The rows of a group lie close to one hidden flat surface of 10 dimensions, which passes through zero. Surfaces can cross.
Some rows, each with its group after it:
[  6,   0,  17,  10,  23,  18,  11, -29,  -2,  -8,  18, -11,   4,  -4, -17,
   3,  -2,  14,  24,  -8] : Kadi
[ 13,   4, -14,  10,  12,  -1,  -3,   5,  -3,   0,  14,  12,  -3,  -4,   0,
   2,  -4,   5,  15,   1] : Naz
[ -6,   7,  -5, -11,  -5,   5, -13,  10,   9,  16,  -8,   2, -14,  -1,  15,
 -21,  10,  -7,   5,   3] : Kadi
[-31,  -8,  11,  -8,  -2, -21,  19, -14,  21,   5,  -5,  -4,  -7,   4, -22,
  -6,  -2,  11,  -7,  19] : zom
[-15,   2,  24,  -7,  26,   2,  20, -10,   9, -25,  14, -18,   2,   2, -25,
  17,  10,   3, -24,   3] : Kadi
[ 23,  -3,  18, -17,  -1,  14, -13,  18,  -3,  41,  -6,  -4, -21,   1,  18,
 -19,   1,  -2,   2, -20] : zom
[-20,  34,   3,  33,  16,  34,   6, -16,  10, -11,  25,  -5, -21,  -2,   4,
  -1,  27, -15, -16,   9] : Naz
[-38,   9,  -5, -22, -28, -39,   7, -48,   1, -19,  -9,  25, -35, -18,  24,
   7,  20,  -5, -19,  23] : Naz
[-11, -13, -35,   3,   1,  16,   0,  29,  13, -13, -10,   4,  25,  -9,  -4,
   6,  10,   8,  13,  18] : Naz
[  2,  23,   4,  19, -19,   3,  -9,  10, -35, -10, -10,  -6,  44,  14,  11,
  -1, -11, -28, -18, -24] : Mebu
[-12,  11, -26,  24, -13,   7,  -1, -13, -14, -25,  -2,  16,  30, -10,  12,
  10,   5,  -6,  12,   8] : Kadi
[  4,  20,   2, -12,  35, -13, -24, -22,  18,  -7,  18,   4, -15,   1,  -2,
 -19,   4, -10,  30,   0] : Naz
[  3,  14,   1,  -5,   8,  13,   4,   7,  -2,  11,  16,  19, -18,  -6,  12,
  -5,  10,   0,  -7,   2] : Naz
[ 15,  -5,  20,  12,   7, -10,   6, -25,   4,  17,  11,  -2, -18,   5, -11,
   1, -12,   3,   2,  -2] : Kadi
[  7,  -9,  -4,  24,  -7,  21,  13,  13,  -4,  10,   2, -10,   1,   3,  -9,
   6,  -6,  12,  -2,  -2] : Mebu
[ -6,  -7, -16,  16,  -6, -11,   3,  15,   2,  -5,  -8,   2,   2,  -4,   4,
  18,   7,  -6, -22,  11] : Mebu
[ -4,   1,  12,   9,   3,  -7,   7, -29, -11, -20,   5,  -1,   5,  -7,   8,
  19,   9,  -5,  -9,  -4] : Mebu
[ -1,   9, -21,   2,  11,  22,  -1,  38,   7,  14,   8,  23,  -3, -12,  17,
  -3,  21,  -5,  -5,  13] : zom
[-20, -15,  19,  16, -15,  19,  24, -27,  -3,   4, -10, -15,  -7, -14,   8,
  17,  21,  12, -11,   1] : Mebu
[ -7,  10,  -2, -11,  -9,  10,  -2,   7, -13,   2,  -3,  11,  15,  -2,  12,
 -10,   3,  -2,   5,  -5] : zom
[-16,  -1,  29,   0,  14, -20,   0,  -9,   5,   6, -12, -27,  32,   8, -19,
  -9,  -2, -12,   3, -10] : Kadi
[ -9,   7,   4,  29,   1, -30,  -1,   0,  -4,   1,  -6,  -4,  29,   7,  -8,
   5,  -7, -22, -12,   0] : Naz
[  0, -18, -14,  18, -14,  17,  -1,   5,   4,  12, -14, -21, -15,  -2,  -1,
  -3,  -1,  15,  15,  -1] : Mebu
[ -1,   8, -22,  35,  25,   2, -18,  12,  28,  -3,  12, -14, -34,   0,   4,
   2,  20, -14,  -5,  12] : Mebu
[ 33,  10,  11, -27, -15, -19, -13,  16, -38,  -5,   0,  16,  16,  15,  19,
   2, -24, -16, -22, -30] : Mebu
[  3,  -6,   3,  22,  12, -21,   0,  -6,   1,  -3,   3,  -5,   0,  -5,   5,
  19,   7, -11, -11,   0] : Mebu
[  8,   1,  13, -24,  13,  26,  -6, -22,  -2,  -8,   8, -15, -21,  -1,  -1,
 -11,   2,  18,  28, -16] : Kadi
[-27,   0,  23, -12,   0, -15,  14, -15,   4, -17, -10, -14,  16,   2, -11,
   9,  10,  -9, -26,   4] : Kadi
[ -8,  13, -14, -33,  11,   8,  -2,   8,  14, -15,  14,  27, -28,  -8,  15,
   1,  20,  -1, -13,  19] : Naz
[-48, -10, -10,  16, -17, -15,   7,  -8,  15,   0, -33, -13,  31, -11,  -5,
  -2,  17,  -4,   4,  21] : zom
[ 25,  28,  -8,  42,   6,  10,   1,  29, -22,   7,  26,  27,  21,   7,  10,
  10,  -8, -24, -25,  -5] : Kadi
[ -8,   2,   6,   0,   7,   1,  -3,   0,  11,   0,  -3, -10,   4,   4,  -6,
  -7,   4,  -6,  -3,   2] : Naz
[ -1,   0,   0,   9,  20,  20,   7,  30,  19,  13,   9,  -3,   0,   1, -11,
  -1,  10,   0, -10,  11] : Naz
[  2,   4,   8, -24,  -6,  -8,   4,   5, -15,  10,   3,  14,  11,  10,  -6,
 -20, -24,  13,  14, -11] : zom
[-13,   6, -28, -18,  -1,   1, -16,   8,   7, -40,  -5,  -6, -11,   0,   5,
   5,  10,  -6,  -4,   9] : Kadi
[-24,  14,  16,  13,  -2,  -9,  12, -27,   2, -27,   1,  -7,  18,   6, -13,
  14,   5, -16, -27,   8] : Mebu
[-32,  15,  12,   3,  12, -29,   1, -32,   9,   2,  -3,   9,  22, -11,   1,
 -10,  16, -14,  14,  12] : Naz
[ 12,   0, -20,  -2,   2,  23,  11,  24, -18,   5,  19,  26,   9,  -2,  -3,
  -9, -17,  28,  29,  -5] : zom
[-16,   9,   1,   1,  -3,  22,  -4,  24,   9,  34, -11,  -2,  -7,  -5,  19,
 -20,  24,  -9,  -3,   2] : Mebu
[-24,  20,  -4, -11,  -8,   0,  -1, -10,   8, -13,  11, -11, -30,  29, -24,
 -33, -25,  12,   9,   1] : zom
[ -3,   2,  -1,  -4,  -1,   7,  -4, -18,  -2, -11,  -3,  -4,  -4,  -3,   5,
   1,   7,   0,   9,  -2] : zom
[ 29, -28,   6,   3,  -1,  33,  24, -16,   0,   0,  19,  -6, -51,  -7,  -9,
  25,  -4,  41,   0,  -2] : zom
[ -6,   0,  -4,   1,   6, -11,  -2,   6,  10,   5,  -2,   0,   3,   1,  -5,
  -4,   1,  -1,   3,   7] : zom
[ 10,   8,  11, -26, -15, -28, -14, -25,  -2,  19,  -6,  24, -13,   0,  20,
 -20, -10, -10,  10,  -1] : Kadi

New rows. What belongs after each?
[  1, -11,   9,  -9,   9, -10,   7, -31,   5, -16,   6,   0, -15, -10,   0,
  15,   5,  11,   4,   5] : Mebu
[  6, -12,  -5,   2,  18, -11,  -2,   2,  27,   4,   4,  -3, -25,  -6,  -7,
  10,  11,   0,  -6,  18] : zom
[ -6,  24,  12,  19,  17,   2,  14,  -1, -10,  -5,  27,   6,  19,  17, -23,
  -8, -18,  -2,  -2,  -5] : zom
[  3,   5,  -4, -30,  -8,   1, -23,   8,   6, -24, -12, -15,  -8,  16,   3,
  -6,  -2, -13, -14,  -4] : Naz
[  8,  -3,   8, -16,   2,  -8,  12,  10,   2,   4,  13,  12, -21,   6,  -6,
   8,  -8,   5, -26,   4] : zom
[ -7,   5, -26,   8, -12,  12,  -1,   1,  -8, -30,  -2,   3,  15,   3,  -5,
   7,  -7,   2,   6,   6] : Mebu
[ -6,   7,  21, -31,  -6, -12,  31, -20, -26, -24,  19,  33,  21,   3, -10,
  12, -20,  15, -13,  -2] : zom
[  1,  20, -27,  23,  15, -22, -15, -10,  13, -34,  16,  13,  -6,   5,  -4,
  10,   0, -22,  -5,  20] : Kadi
[ 20,  -2,  10, -24,  -2, -13,  10,  -1, -16, -13,  14,  21,  -2,   3,  -1,
  15, -17,   6, -16,  -6] : zom
[ -8,  19,  -7,   1,  -7,  51,  -5,  -9,  -4,  -5,   4, -11, -10,   2,   4,
 -23,   6,   7,  22,  -9] : Mebu
[  9,   7,   0,  35,  -8,  34,  23,  -7, -24, -14,  19,   8,  11,  -3,   1,
  24,  -2,   6, -15,  -5] : Kadi
[ -3,   4,   2, -22,   4,  14,  -4, -20,  -4,  -2,   2,   8,   8,  -8,   1,
 -17,  -1,  13,  39,  -4] : Mebu
[ 17,  -9,  11, -17, -18,   9,   7,  17, -21, -10,  -2, -12, -14,  12,   2,
  16, -13,   6, -35, -20] : Kadi
[ -4, -26, -15,   0, -22,  -4,  10,  28, -19,  -3, -23,  -5,  35,  -4,  -2,
  16, -11,  12,  -3,  -5] : Kadi
[ -5,  22, -13,  33,   7,  27, -19, -13,  -4,  10,   8,  -7,  -5,  -6,  13,
 -24,  11,  -3,  42, -10] : Naz
[ -8,   7,  18,  32,  41,  19,  18,  25,  17,  14,  20, -15,  14,   2, -26,
   4,  12,  -4, -15,   3] : Kadi
[  9,  -8,   9,  22,   5, -14,  -3,  -8, -19,   6,  -5,  -3,  16, -12,  20,
  16,   9,  -8,   2, -14] : Mebu
[-14,   5,  11,   3,  16,  -2,  17,  17,  17,  25,   5,  10,  24,  -1, -22,
 -10,   3,  -1,  -2,  16] : Mebu
[-38,  24,  -2,  40,  -7,  36,  16,  -3,  -2,  -4,   4, -13,  19,   5,  -8,
 -11,  10,  -4,  -2,   3] : zom
[ 19, -22,  -8, -36,   4,   5,   2,  19,  -5,   7,  -1,  20,  13, -10,   0,
   0,  -8,  25,  26,   0] : Naz
[  1,   3,   4,  -4,   2,   6,   0,  14,  -1,  15,   1,   9,  -9,  -5,  17,
   0,  12,  -6, -15,  -1] : Mebu
[ -6,   0, -13,   4,  13,  -1, -17,   8,  24,  -4,  -4, -23, -24,   6,  -9,
  -9,   6,  -4,   6,   7] : Kadi
[ 12, -13,   7,  -8,   7, -22,  12,   7,  -5,   1,   7,  20,  -4,  -8,   7,
  22,   3,   1, -22,   6] : Mebu
[ -7, -27,   1, -28, -16, -36,  18,   2,   4,  -7, -15,  14,   9,  -6,  -7,
  21,  -7,  12, -22,  17] : Naz
[ -3,   8,  -9,  -1, -10,   1, -17,   1,   1,   1,  -7,  -7, -16,   2,  10,
 -11,   2,  -6,   5,  -4] : Naz
[-15, -21,  -4,  -4, -23, -29,   5,   4,   2,  27, -24,   6,   6, -10,   6,
  -3,   0,   8,   6,   7] : Naz
[-17, -23, -10,  -2, -14, -22,  14,   6,   8,  -1, -16,   7,   5, -12,   2,
  20,   9,   6, -18,  21] : Mebu
[ 20,  -8,  18, -33, -16, -44,  -8,  -4, -20,  -8, -11,   5,  -7,   8,  18,
  15, -14, -14, -35, -16] : Mebu
[  6,  -7,  -5, -15, -18,  10,  -6,   2,  -3,   0,  -7,  -6, -18,   4,   4,
  -7,  -7,   9,   6,  -7] : Mebu
[ 19, -13, -14,  12,  34, -22,  -9,   5,  41,  19,  18,  -2, -45,   3, -23,
  -6,  -8,  11,  20,  18] : Kadi
[ 14, -11,   8,  -8,   9,  13,   9,  -3,  -6, -11,   8,  -2,   8,   2, -12,
  11,  -9,  14,   5,  -7] : Naz
[  4,  13,   8,  23,  -6,   9,  -6,  -5, -16,  -9,  -2, -15,  13,   8,   4,
   5,  -1, -19, -14, -16] : zom
[-24,  30,  -5,   3,   0,   8,  -6,  10,   8,  -6,   3,   0,  -5,  10,   4,
 -16,  12, -21, -19,   7] : zom
[-20,  17,  10,  15, -16,   8,  13, -35,   2,   3,   1,  18,  -1,  -9,  13,
   1,  17, -10,  -9,  16] : Kadi
[-11,  -6,  -8,  31,  11, -14,   0, -27,  16,   0,   2, -14,  -9,  -6, -16,
   1,   2,   6,  27,  10] : Naz
[-39,  -3,  -4,   9, -34, -18,  -6,  -2,   9,   4, -35, -30,   8,  15,  -9,
 -21,  -7,  -7,  -4,   4] : zom
[  3,  19,   7,  -6,   5,  -7,  -9, -10,  21,   3,  14,   8, -46,   7,   6,
  -7,   8, -16, -26,  13] : Kadi
[ -6,   6, -24,   7,  -9,  14,  -7,  17,  -3, -14,  -8,   6,   2,  -8,  21,
   9,  18, -13, -13,   7] : zom
[ -7,   2,  23, -10,  -4,  12,   1,   2,   4,  13, -10, -19,   4,   7,   0,
 -13,   4,  -6, -11,  -9] : Naz
[  7,  10,  11,   6,   2,  10,  -1,  31,  -2,   1,   1, -11,  16,  18,  -4,
   2,  -4, -21, -38,  -8] : Naz
[ 11, -18,   6,   5, -16, -13,   2, -11, -17,  -2, -11, -10,  -2,  -2,  11,
  15,  -5,   4,  -7, -14] : Mebu
[  1,  17,   1,   3,   7,  16, -11,   1,   0, -31,   5, -17,  10,  15,  -6,
   2,   0, -19, -14,  -9] : Naz
[-28,  24,  -7,  31,  17,  -5, -10, -22,  28,   7,   5,   6,   7,  -6,   1,
 -18,  22, -23,  18,  23] : Kadi
[ -3,  -3, -12, -14,  -2,  -9,   3,  26,   1,   6,  -3,  24,  11,  -9,  11,
   6,   8,  -3, -13,  12] : zom
[ 12,  -4,  -5,  28,   0,  -9,  -6,   4,  -6,  -3,  -1, -13,   9,   9,  -7,
   9, -13,  -6,  -1,  -9] : Mebu
[ -5, -15, -22,   7,  -8,  28,  -6,  17,  19,  11, -11, -19, -27,  -3,   0,
  -8,  10,  16,  14,   7] : Naz
[-15,  22,  16,   3,  27,   0,  -2,  -1,  20,  17,  17,  -2,  -5,   9, -15,
 -28,   3,  -6,   8,   4] : zom
[-28,  14, -10,  13, -10,  22,   9,  -4,  19, -20,   0, -12, -22,   5, -10,
   4,  15,  -6, -29,  21] : Mebu
[ 10, -19,  23, -27,  12,  19,   2,  23,  -5,  10, -14, -11,  64,   5, -16,
 -10, -10,   7,  21, -15] : Naz
